All groups share one centre, and each spreads out both ways along 15 directions, with some noise.
In the rows, 128 means zero.
Known rows, each followed by its group:
[137 109  95 200 147 173 180 162 136 135 152 106 133 125 132 153 129 111] -> Bak
[163 158 135 115 169 129 105 123 100 128 206 166  74 128 113 155 106  62] -> bila
[149 137 147 158 110 158 122 175  91 130 156 117 163 150 103 142 183 168] -> Noro
[141 121 150 160 119 139  76 103 104 142 154 102 121 131  78 131  97 113] -> Noro
[128 127  95 119 147 175 123 125 127 186 162 154 119 155 117 143 159 140] -> loso
[131 126 158 167 162 130 137  98 115 137 133 104  92 128 128 182 123 128] -> Bak
[161 127 173 147 132 115  55 168 167 130 172 107 119  86 157 150  77 120] -> loso
[128  74 124 159 100  97 153  88 119 128 119 108 151 159 132 167 206 130] -> Noro
[112  93 135 182 106 132 166 195 101 119 121 114 144 115 100 139 154  43] -> Bak
[174  90  95 154 163 140 148  99 106 111 115 110 109 141 108  72 104 125] -> loso
[130  78 139 104 136 147 133 129 147  86 185 132 119 137  78 135 180 136] -> Noro
[124 118 195 150 107 146 167 142 135 112 164 157 165 163 124 108 122 107] -> Bak
[144  40 132 178 151 133 116 110  90 136 144 113 134 151 167 161 141 133] -> Noro
[146 118 157  91 150 133 188 149 125 126 103 106 119 157 125 117 163 131] -> loso
[164  94 121 115 123 130 149 113 136 134 132 102 114 161 119 116  87 115] -> Noro
[147  80 144 101 125 138 115 142  92  59 111  90 111 160  95 151  98 165] -> Noro
[138 153 180 121  62 114 101 156  70  95 129 151 141 189 149 114 151 128] -> Bak
[125 128 173 136 140 145 112  94  93 157 132 126 115 158  97 131 180 138] -> bila
[120  43 145 133 127 129 103 125 118  96 127  75 150 124 124 149  97 152] -> loso
[176  60 151 147 136 108 125 155  80  88 165 110 132 116 120 160  93 132] -> loso
[159  93 128 165 127 154 171 131 132 128 208 112  72 135 127 176  97 145] -> bila
[161  90 175 155 112 107  97 132 130 131 114 168 109 163 139 159 104 123] -> Noro
[140 205 153  79 151 130  96 181 166 119 169 162  81 102 113 138 175  90] -> loso
[153 117 133 170 122 141  77 159 116 123  76 108 141 137  86 152 134 164] -> Noro
[135 152 125 138 117 119 122 101  76 114 188 170 149 133 131 113 153 134] -> Noro
[127 148 142 147 149 127 150  99 100 165 154 105 108 124 146 139 145 101] -> bila
[121 123 165 114 136 115 142 119 120 103 110 198 148 169 112 148 151  92] -> Bak
[141  98 139 104 161 180 111 152 212 100 170  65  70 133  94 131 141 106] -> loso
[172 114 115 161 163 158  75 105 152 124 130  87 125 153  92  99 166  96] -> bila
[173  85 128  67 123 135 100 181 111 112 173 138 143 154 121  78 146 101] -> Bak
[110 110 103 146  86 132 142 191  68 172 134 112 127 118 166 101 198  99] -> Bak
[164  87 119 166 148 106 140  57 124 175 179 146 115 154 202 102 113  70] -> Noro
[ 96 141 118 117 124 154 193 118  96 105 118 112 118 138 129 122 105 182] -> bila
[110  58 147 154 120 124 131 122  57 147 150  89 148 122 131 164 125 119] -> Noro
[ 96 107  93 142 164 162 154 135 134 104 135 130 140 125 126 140 187 117] -> bila
[120 102 137 127 104 167 161 152 154 171 123 111 151 144  99 118 111 163] -> bila
[137 182 175 173 132 121 113 153  85 135  80 174 102 110 107 104  99 120] -> Noro
[ 61  77  88 154 156 131  95  86 155  54  89 118 116 100 141 176 123 139] -> loso
[158  96 119 149 121 140 157 148  61 144 151 123 152 145 109 152 100 146] -> loso
[169  82 117 113 148 118 158 107 114  50 141 108 118 163 128  99  95  87] -> bila
[140  67 126 185 114 114 190  57 125 116 122  53 161 130 142  63 179 168] -> bila
[141 144  98 177 153 145 104 128 147  93 122 106 151 117  71 138 159  98] -> Bak
[ 88 157 156 121  96 164 141 174 151 101 202 121 122 144 145 202 134 129] -> bila
[ 95  82 132 112 130 148 187  94  96 138  98 117  95 198 168 138 184 147] -> Bak
[169 112 158  74 142 121 119 111 111 141 156 151 121 136  85  74 127 144] -> loso
[159 139 165 124 123 163 106 183 111 198 191  85 212 142 138 166 141 160] -> Bak
[ 75  75 146 115 140 141 145 108 124  83 151 148  88  91  69 144 162 168] -> bila
[131  69 150  90 135 132 118 166 132 101 141 119 146 133 161 104 134 135] -> Bak
[214  74 120 142 170 140 108 107 155 228 145 111  86  99  59  89  36 123] -> loso
[113 104 200 134 140 171 117 118 159 176 107 137  98 178 141 141 114 162] -> Noro
[103  81 143 140  82 140 114 198 157 108 127 136  95 107  98 182 111 154] -> Bak
[161  85 158 184 127 109 159  57 128 186 179 131 118 131 131 105 171 132] -> bila
[132 125 165 153 119 111 112 127 109 151 141 174 147 128 129 114 172 120] -> bila
[142 103 200 110 107 127  53 153 147  92 152 130  74 158 137 145  90 109] -> loso
[159 112 148 116 158 125 114 155  82 129 192 127 140 116 101 181 136 103] -> Bak
[118  89 158 120 120 134  94 170 122 144 147 113 159 107 120 132 127 123] -> Noro
[115 132 140 121 157 133 113  95 150  77 199 167  85 130 123 147 166  88] -> bila
[100 145 152  91 149 144 157 129  49 114  97 139 110 141 103 100  96 127] -> bila
[177  87 133 144 118 150 117 163 114 160 132  81 156 154  99 137 132 148] -> loso
[110 153 212 175 130 147 158  90 136 171 135 115 178 167 126 134 152 116] -> Bak
[163  81 149 140 122  79 204  74 120 154 156 153 126 152 179 140 123 113] -> bila
[144 141 140 126 145 115 164 128  93 136 129 140 110 129 156 102 120 112] -> Noro
[183 150 119 148 127 112 142 100 129 164 125 155 101 159 132 125 101 108] -> Noro
[120 116 160 164 105 152 130 130 164  98 226 137 107 109 118 109 140 125] -> bila
[121 164 169 169 149 197 147 169  78 183 128 101 119 130  88 127 134 161] -> Noro
[155 101 114 117 142 134 134 142  87 118 110 111 114 151 131 157 108 150] -> Bak
[197 180 137 150 151  97 144 116  92 164 140 174 103 110  85 150 114 134] -> loso
[124 132 174 129 108 131 131 171 124  71 181 162 121 146 133 185 153 132] -> loso
[190 188 172 138  96 150 158 194 122 173 148  99 160 156 128  89 105 133] -> loso
[166 117 103 114 162 138 138 134 115 112 146 112 142 119  99 100 159 143] -> loso
[155 145 180 142 118 128 104 120 115 113 141 105 135 159  95 117 119 104] -> Bak
[106 123 120 107 150 169 149 154 163 124 124 111 107 164 145 205 128 127] -> Bak

New rows, each followed by its group:
[141 131 157 158  91 129  91 160 153  83 172 152 130 145 151 160 145 152] -> bila
[159  82 104 163 138 122 130 154 112 169  78  83 153 141 177 158 135 136] -> Noro
[152 120 142 120 150 124 134 126  81 115 153 197  94 133 155 119 112 165] -> bila
[135 125 132 145 112 107 131 139 105 115 118 118 130 131 123 167 162 121] -> Noro
[144  75 129 102 126 101 166 118 157  64 108 156 100 172 145 154 157 135] -> Noro
[186  87 131 125 144  96 114  78 145 125 165  96  97 128 150 130 120 152] -> bila
[172  37 151 174 134 118 116 122 161 188 142 108 109 127  97 150 129  74] -> Noro
[208 103  81 174 102  99 158  96  98 108 183  97 126 161  80 160 181  91] -> Noro
[ 99 171 155 110 105 108 134 136  98 108  88 133 146 134 174 121 116 159] -> bila
[210  98  99  84 125  71 138 124  82 156 124  56 111 136  93 188 138 111] -> Noro
[184 142  97 141 176 141 114 114 133  93 156 137 153 104  77  56  92 112] -> Bak
[141 138 168 104 131 147 113 155  99 137  90  45 115 130  77 118 109 147] -> Noro
[176 129 139 215 175 130 100 119 140 130  68 183 100 153 187  90 132 130] -> Noro
[166 101 113 119 145 121  83 138 110 101 137 115 148 137  78 150 162 105] -> bila
[132  93 147 123 164 159 106 112 109 108 124 109  87 146  89 122 145 139] -> bila
[103  65 149 122 115 118 109 195  81 116 108 134 130 120 157 133 114  84] -> loso
[ 60 125 146 118 112 151 160 137 151 149 108  64 168 119 105 130 162 108] -> bila
[174 132 151  98 129 139 106 111 171 205 197 164 107 162 126 166 117 142] -> bila
[137 109 155 127 127 123 167 133 116 115 166 174 104 141 114 150 155 119] -> Noro
[179 121 145 110 119 145 101  97  84 125 206 125 121 163 105  74 151 179] -> Bak
[142  74 142 213 141 157 101 134 136 121 161  96 115 120  80 143 203  94] -> bila
[139 127 124 183 150 163  93 143 120 156 129 154 112 137 139 162  76 130] -> Noro
[158  63 153 154 139 101 110 162  99 160  94 105 135 104  95 175 195 132] -> Noro
[137 122 135 181  77  96  91 157 124 142  77 175 101 125 100 117 158  97] -> Bak
[157  81 131 182 127 153 102  71 160 148 138 103 137 139  84  74 109 153] -> loso
[140 166 135 144  94 114 126 152  79  65 159 162 150 123  80 120 166 134] -> Noro
[112  97 112 150 122 163 159 152 139 119 128  96 158 139 123 147 166 154] -> bila
[116 177 122 129 137 136 109 149  99 125  77 106 123 128 122 179 157 168] -> Noro
[100 112 123 152 134 150 123 108 159  81 143 138 127 139 118 151 182 145] -> loso
[102 150 132 129 125 147 133 139 101 144 137 117 172 129 130 146 169 146] -> Bak
[172  20 137 125 176 145 155 134  98 143 162 105 167 120  68 156 119 155] -> Bak
[164 122 108 102 143 114 109 111 146  54 179 144 124 133 108 101 112  77] -> bila
[108  67 133 125 153 115 161 111 120 105 147 153 151  92 131 126 125 147] -> loso
[172 105 133 139 141 143 113 164  87 116 124 159 136 167 119 127 124 114] -> bila
[112 108 151 107 166 168 131 177 184 124 118 118 125 117 147  95 160 138] -> Noro
[178 149 110 176 134 129 140 142 105  80 101 135 106 151 102 113 143 112] -> loso
[159 173 139 122 121 115  97 167 118  97 135 151 129 124 125 122 140 127] -> Noro
[152 161 112 157 127 151 130 137 146 131 131 161 106 136  96 117  98 125] -> loso
[176 141 152 158 126 154 154 150 105 150  99 110  99 175 107 132  87 138] -> Noro
[124 106  96 119 127 104  95 135 203 140 134  68 168  77  97 160 159  89] -> bila
[128 125 114 138 120 134  93 148 150 133 122 163 125 140 134 161 179 149] -> Bak
[136 129 123 111 144 146 189  98  64  66  56  89 126 217 184 102 103 174] -> bila
[209 182 151 167 157 140 135 165 144 151  61  69  67 150 116 103 118 104] -> Noro
[134  91 189 142 130 158  87 170 121 109 184 126  88 118 131 127 129 143] -> bila
[143 118 145 124 149 108 140 129  57 103 125 160 107 132 144 144 135 146] -> Noro
[132  75 129 164 108 165  87 180 144  57 153 114 119 158 129 137 135 107] -> loso
[145  99 151  92 146 110 101 131  80 148 123 109 104 139  94 202 160 137] -> loso
[146  67 113 140 143 132 122 106  85 166 107 113 117 138  61 177 134 142] -> loso
[131 122 190 133 124 142 122 172  52 162  99 101 156 132 132 112 119 169] -> Noro
[175 127 101 200  80 158 111 137 109 150 137  98  94 160  88 125 141 167] -> Bak
[103 145 163 106 125 103 144 140 103 137 143 125 116  97 184 135 103 135] -> bila
[133 165 153 146 114 141 147 103 121 147 135 156 113 155 178  65 103 161] -> Bak
[167  65 144 188 148 132 141 119  76 114 172  92  91 152 151 167 172 122] -> Bak
[184 122 142 187 164 116  65 116 132 178 109 119 103 115 118 137 162 107] -> Noro
[154  91 115 143 153 112 107 177 139 153 116 144 123 100 143 172 130 103] -> Noro
[119 114 153 132 100 132 172 151  79 111  91  89 139 159 106 147 100 126] -> bila
[143 122 138 135 122 157 106 148 187 148 210 105 133 127 151 136 143 126] -> bila
[214 124 151  75 116  81  95 151 128  84 144 153  85 136  74 132  97 105] -> Noro
[ 93 110 164 117 129 123 159  94 155 180 156 109 121 105 173 129 158 168] -> bila
[107 109 114 148 141 156 136 182 112  64 108 134 146 137 114 133 147  87] -> bila
